The first 8 rows are patterns. Each new row is the sum of 2 different patterns, raised or lowered, with some noise. Before adding, each is slid sideways (what falls off one end comes back at the other) and multiplied by a number that may be negative. Names go in the order of the patterns.
In the rows, zero is written as 128.
Some rows, each with the names of its patterns after it:
[ 95 154 142 114 130 157 103 151 105 107 137 142 150 147 146 104 141 129
  93 154 124 141 115 157 123 104 107 139 159 119 135 147 121 133 115] -> (4)
[104 111 135 112  92 146 131  92  94 143 104 129 141 134 155 121 113 138
 158 127  97 100 157 147 126 136 164 156 136 150 151 143 161 121 106] -> (7)
[114  93 120 110 156  99 125 101 121 118 142 161 103 118 122 117 123 127
 155 135 136 103 156 132 142 159 104 159 114 160 134 128 145 148  95] -> (5)
[164 115 109 107 145  97 154 144 100 129 100 118 155 118 153 136  93 127
 144 125 154 126 159 108 108 102 155 142 108 118  97 116 161 147 114] -> (2)
[138 123 116 149 126 139 138 132 121 137 148 144 128 115 130 161 117 123
 126 111 140 159 138 107 158 109 159 133 153  97 117 132 144 104 155] -> (6)
[159 126 164 137 123 126 116 113 112  97 164 161  96 102 162 144 154 131
 150 155 136  93 113 118 104 142 110 144 144 121 148  99 162  95 105] -> (1)
[125 123 140 114 128 132  93 121 145 141 163 127 160 144 115 142 152 128
 139 101 104 156 139 100 112 116 112  98 142  96 115 163 144 103  94] -> (3)
[152 114 131 128 162 120 154 162 141 142 154 132 144 137 109 121 143 149
 118 122  99 128 130 128 139 132 124 120 158 117 125 152 128 103 125] -> (0)

New rows. What belongs after each?
[150 107 146 154 163 146 119 128 130 157 142 147 151 145 112 157 108 131
 149 152  99 133 143 121 135 146 186 117 155 164 143 146 160 156 156] -> (5) (0)
[166 107 129 135 142  93 100 113 127 118 110 100 126 148 171 159 120 166
 159 108 121 173 149 132 164 119 122 115 105 152 143 135 111 119 162] -> (7) (2)
[ 84 121 175 110  87 155 163 120 147 119 125 137 105 132 132 120 112 120
 137 103 141 137 110 139 123  99 126 100 162 159 110 128 131 103 115] -> (4) (1)
[173 134 139 123 184 147 144 126 139 102 136 158 135 109 108 125 126 129
 150 129 111 111 160 135 129 125 144 117 132 169 110 108 125 183  98] -> (6) (0)
[110 109  71  97 100 107  73  81  60 132 138 119 118  82 117 164 102  95
 165 131  82 119 117  76 118  91  98 124  80  72 127 131 150  86  68] -> (7) (2)
[ 58  64  87  95  76  99  93  74  62 115  72 103  81  86  79  87  96 116
  93  89  91 123  63  95  85  83 100 119  89  53 125  74 116  97 111] -> (5) (6)
[168 173 202 144 189 212 193 208 194 199 197 172 169 184 186 197 147 152
 170 181 156 163 174 166 149 178 175 156 195 203 156 130 169 189 170] -> (3) (0)
[105 107  83 104 124 111 131 147 115 108 149 102 115 112 144  86 104 105
  97  91  96 108 119 124 102 106 120 142 103 127 116 109  93  90 107] -> (7) (0)
[129 152 149 110 106 120 135 107  68 123 170 113  98 153 163 164 128 157
 160 138 122 102  93  81 116 112 117 100 131 138  67 115 109  82 145] -> (7) (1)
[138 139 126 137 163 137 135 118 145 131 129 136 113 131 171 140 134 120
 135 131 157 130 145 146 116 131 156 158 171 139 156 151 144 144 153] -> (6) (3)
[ 82 127  80 121 129 112 116 114 115 125 106  88 135 149  80 107  93 122
  87 101 122 147 118 107 134 104 117 109 103 125 119 119  87 143 127] -> (4) (1)
[ 59  93  61 127 122  87 110  68  79 138 138  87 112  69 102  93 114  77
 149 136  80 117  89 100 148  86 108  91  57 104 104  73 138 102 105] -> (7) (2)
[165 128 146 185 160 174 165 157 135 167 132 156 156 163 128 118 139 150
 148 150 154 147 124 135 157 152 124 156 134 108 156 138 142 124 138] -> (5) (0)
[129 208 174 163 198 177 194 164 194 165 182 210 175 139 124 159 166 139
 141 177 177 159 119 169 155 166 156 188 172 177 169 168 182 149 127] -> (4) (7)
[120  70 102 116  90 100  97 109  87  75 112  74  67 112 102 103 105 102
  81 136 112 109  92 118 102 107 119 107 108 103 103 107  96  76 108] -> (5) (0)
[156 147 159 130 126 153 162 129 137 103 125 152 141 130 133 128 123 142
 136 119 147 154 127 122 137 126 136 142 155 130 158 143 143 155 161] -> (3) (0)
[ 74  69 110  75  98  81  34 132 100  50  92 123  91 117  69 113  89 113
  71  96  55  53 117  80 130 114  53  93  71  91  67  82 137  72 149] -> (2) (1)
[109 147 116 147 126 146 164 165 144 139 131 121 148 161 122 143 152 125
 122 140 137 142 167 133 170 150 146 125 120 134 120 172 116 159 177] -> (4) (1)
[160 119 149 129 140 101 137 161 109 149 179 134 120 147  83 187 151 141
 106 150 112 169  87 136 150 141 144 169 149 118 154 137  90 167 147] -> (4) (6)
[121  92 132 106 104  82 128 120 120 120 133 139 143 134 116 141 146 117
 118 159 162 118 154 161 124 123 161 167 141 155 115 122 112 114 156] -> (7) (3)
[118  90 112 137  78  90 108  97 105 128  91  79 132  81 138 107 121  66
 108  97 113  91 127  94  93 103 111 100 110 132 100 110 130 129 126] -> (6) (0)
[111 117 141 104 120 153 117  99 108 166 138  78 102 122 105  92  90 115
 121 113 106  83 143 157 173 146 122 145 157 108 129 169 143 120 156] -> (7) (0)
[132 158 133 143 117 129 133 133 128 158 181 154 145 161 167 112 159 180
 159 145  98 131 162 139 125 127 144 155 100 144 128 133 151 176 106] -> (4) (3)
[ 97 101  91  73  75  83  72  62 115  86  72  93  86  81  84 106  78 108
 101  96  91  90  95  70  65 113  98  98 115  97  99 104 102  87 114] -> (4) (7)
[ 88 109 128 117 142  80 152  93 119 102 117 144 120  87 110  75 105  84
 111 100 116  77 104 119 105 151  74  86 109 108 120 119 143  98 124] -> (4) (5)
[103 148 165 114 100 102 140 119 115 131 171 132 154 154  99 133 130 135
 135 115 144 109 154 145 123 133  92 114 114 130 120 132 148 144  87] -> (1) (3)
[110 138 111 134 132 158 143 141 129 135 174 146 159 148 109 122 153 121
 128 159 155 113 160 141 131 141 150 156 146  97 152 105 110 152 130] -> (2) (0)
[123  91 110  80 112 125 109 103 120 137 144  80  86 128 122  77  89  96
 100  89  91  92 134 133 131 133 101 131 124  95 116 123 147  88 142] -> (7) (1)
[147 135 161 118 159 136 106 134 123 162  86 179 146 114 148  95 118 128
 126 136 162 144 166 118  89 168 154 107 104 113 143 123 102 112 174] -> (4) (1)
[103  62  87 111 100 103  91  91 126 118  78  94 144 123 120 104 147  94
 140 133  61 108 119 152 111 109 105 127  85  92 114 107  80 110  60] -> (5) (3)
[131 176 101 150  84 158  97 130 192 108 156 136 119 128 123 149 129 116
 141 190 111 125 196 126 188 125 184 164 141 122 143  95 101 113 112] -> (5) (1)
[127 111 114 121 145 153 135 141 139 155 117 134 151 135 110  94  84 139
 122 119  95 112  95  97 126 108 134 135 129 100  91 118 120 148 118] -> (5) (3)
[189 166 145 210 155 140 171 163 185 181 138 173 149 140 191 179 160 189
 144 184 149 175 190 200 144 161 167 161 206 183 124 142 172 130 159] -> (2) (3)
[ 87 126 145 166 140 122 165 151 114 121 173 148 118 166 141 111 107 110
 134 134 124  98 138 178 143  95 119 131 108 109  90 134 121 101 108] -> (4) (7)
[118  85 144 141  97 122 143  72 125  94 102 110 118 111 127 128  85 128
 113  72 130 126 113  94 154 104  70  85 136 130 102 116 150  96 131] -> (4) (0)
[113 107 125 129 140 130 123 103 130 132 104 120 127 134 118 149 116  94
 108 140 124 129 112 131 107 143 124 104 130 144 102 120 143 118 127] -> (4) (6)
[153 165 154 169 172 182 190 155 144 178 210 174 196 212 190 167 117 140
 146 172 174 154 218 164 169 179 156 179 145 170 220 161 178 189 160] -> (4) (1)
[162  96 169 152 167 161 150 144 101 156 140 161 159 137 138 100 129 149
 175 107 155 122 102 155 121 140 122 143 128 125 108 168 167 171 162] -> (5) (2)
[117 174 137 109 136 128  92 118 111 140 128  94  99 118 138 152  92 112
 143  99  81 105 113  84 115  94 105 140 136 135 123 104 125 169  97] -> (4) (7)
[142 122 131 161  90 135 133 136 124 139 137 114 113  98 119 126 104  80
 140 163 127  83 122 131 127  93 109 127 106  84 100  88 115 146 131] -> (7) (1)
[122  98 117 135 150 117 141 135 138 103 123 132 142 180  84 153 178 123
 149 118 155 128 164 156 119 135 184 135 112 164 147 119 123 112 162] -> (1) (3)
[135 125 161 165 110 120 156 170 140 147 180 121 151 145 115 109 161 168
 162 132 140 170 143 139 184 144 128 127  88 131 111 133 141 116  91] -> (3) (0)
[150 194 148 153 148 146 149 176 115 153 137 142 153 155 155 129 118 167
 144 186 182 131 144 140 135 138 131 197 180 138 116 196 166 181 178] -> (5) (1)
[116 108 123 113 131  96  85 148  87 114 153  69 136 106  99 106  96 107
 110 147 128  85 119 116 137  76 113  69 116 117 112  98 114 135 115] -> (4) (1)
[152 151 137  94 172 111 153 190 132 103  99  83 116 128 106 146 155  86
 138 111 174 127 114 147 182 138 115 158 156 104 171 142 113 153 132] -> (4) (3)
[122 100  57  85  79  68  60  70 123  90  58  49 106  65  84 120  95  96
  71  49  94  90  73  66  52  94 102  77 109 130  91  84 122 116 106] -> (7) (3)
[106  73  95  98  86  87  95  99  89 103  86 106 113 102  99 119 116 111
 109 102  87 108 100 114 103  98 109  93  76 109 135 101  90 122  97] -> (4) (0)
[150 166 183 180 139 129 166 152 174 165 166 149 152 196 121 203 117 144
 165 187 198 167 147 183 133 146 157 153 172 187 134 139 183 182 175] -> (6) (1)
[103 119 169 151 120 143  96 140 103 125 119 105 142  89 154 157 112 117
  87 114 127 126 137 155 147 161  79 109 160 159 108  98 118 118 120] -> (5) (1)
[108 112 104  86 108  62  90  83 131 119  75 101  63  62  91  88 126  81
 104 109  34  85  95 128  35  74  71  75  55 100  98 156 114 119  89] -> (5) (1)
[128 116 117 113 131 153  82 162 114 139 115 133 130 141  99 109  85 118
 119 152  96 106  97 136 102 124 142  86 118 135 116  98 137 125 145] -> (5) (6)
[135 139 110 103 146  99 144 145 133 112 131 105 109 152 121 139 146 101
 132 110 129 129 130 130 139 110 113 116 133 128 143 111 127 152 120] -> (4) (2)
[ 99 116 151 149 137 142 132 149 132 120 155 133 151 115 131 109 104 119
 124 125 131 132 118 105 137 105 107 149 137 134 125 135 119 156 114] -> (4) (7)
[147 157 186 143 174 177 137 161 139 132 146 159 170 148 151 144 133 136
 164 169 136 138 132 167 132 135 160 165 139 154 176 133 160 143 164] -> (1) (0)
[136 168 181 141 151 174 157 121 143 162 155 175 161 170 173 153 165 168
 205 168 117 138 198 179 177 169 214 179 161 170 201 186 183 152 128] -> (7) (2)
[ 82 108 119  80 102 117 121 109 125  97  87 110  95 127 114  98  89 100
 122 125  95  78 115 104  72  91 118  96  79 107  86 110  99 125 100] -> (7) (0)
[164 176 149 170 186 139 139 178 145 189 181 192 157 198 154 138 172 143
 175 172 124 146 146 152 170 139 152 147 134 168 131 194 172 175 138] -> (7) (2)
[152 166 142 157 146 119 149 155 109 100 123 165 129 120 106 149 149 133
 151 147 132 142 148 104 109 138 132  95 101 161 117 108 106 168 104] -> (7) (0)
[111 131 151 166 125 130 102 145 163 133 155 163 140 146 136 147 163 158
 121 121 104 124 124 134 122 162 124 104 122 150 134 142 125 130 160] -> (7) (2)
[167 165 129 140 160  89  99 152 157 120 141 117 144 157 142 158 129 135
 134 137 141 111 127 143 125 122 147 106 174 164  98 131 186 157 131] -> (3) (0)
[205 180 100 140 156 179 178 150 164 174 128 149 199 160 160 141 148 140
 110 120 189 154 118 147 119 171 204 145 132 209 158 151 153 195 118] -> (2) (3)
[164 117 128 143 150 141 173 106 186 149 160 135 143 104 119 169 143 124
 196 128 142 124 171 116 154 170 165 128 122 168 149 128 140 140 179] -> (4) (6)
[ 82 127 113  85 115  86  95  96 102 130 105 108 122  66  85 142 125  63
 107  71 118  87  97  76 119 113 118 103 107 120  86  83 118  86 129] -> (6) (1)
[ 95  74  94  94  64 113  76  85  74  60  87  70  53  79  53  62  70  87
  80  90  49  69  88  93 101  75  90  66  90  84  58  84  97 101  67] -> (5) (3)
[ 82 147 100  79  96 131 134 153 124  89 120 101  79 134 114  91 112 136
  84  92 117 122 111 117 114 124  71 122  74  52 118 106  74 108 117] -> (4) (0)
[108 134 122 170 104 109 120 152 120 104 117 140 138 122 127 159 153 150
 152 154 127 176 122 111 121  96 150 102 108 148 130 100 104 122  95] -> (7) (5)
[115 122 138 147 120 107 136 116 130 154 146 155 154 130 148 137 133 139
 171 115 166 150 125 126 110 130 134 147 114 138 177 136 125 120 146] -> (4) (7)
[141 165  91  96 108 147 108 112  73 148 122 116 122 167 175 112 137 142
 128 152 114 119 103 112 111 126  88 150 146  69 110 127 121 129 136] -> (7) (5)
[ 99 122 106 130  87  94 110  90 114 118 127  97 111  98  76  67  93 112
  99  91  93  80 138 102  58  88 107 106  81  86  72  87  78  60  88] -> (4) (7)
[ 92 174  85 112 170 126 165 143 119 127 113  96 101  98 168 149  85  80
 156 138 147 130 145 146 125 102 101 111 110 136  89 136 150 108 143] -> (1) (0)
[102 142 116 109 161 121 163 153 116 156 100 158 131 121 150 136 148 144
 116 145 137 138 110 107 174 166 130 123 144 137 164 120 159 166 153] -> (2) (1)
[128 141 127 153 175 109 127 174 149 131 147 176 119 163 147 134 120 173
 185 148 150 146 151 148 141 152 138 134 143 105 135  93 126 150 128] -> (3) (0)
[ 66  97  87 103  76 110  86 158 110  89  98 153  77  69  87 140 101 106
 101 125 126 119 114 104 102 131 111  85  53 101 115  93  91 109  77] -> (7) (6)
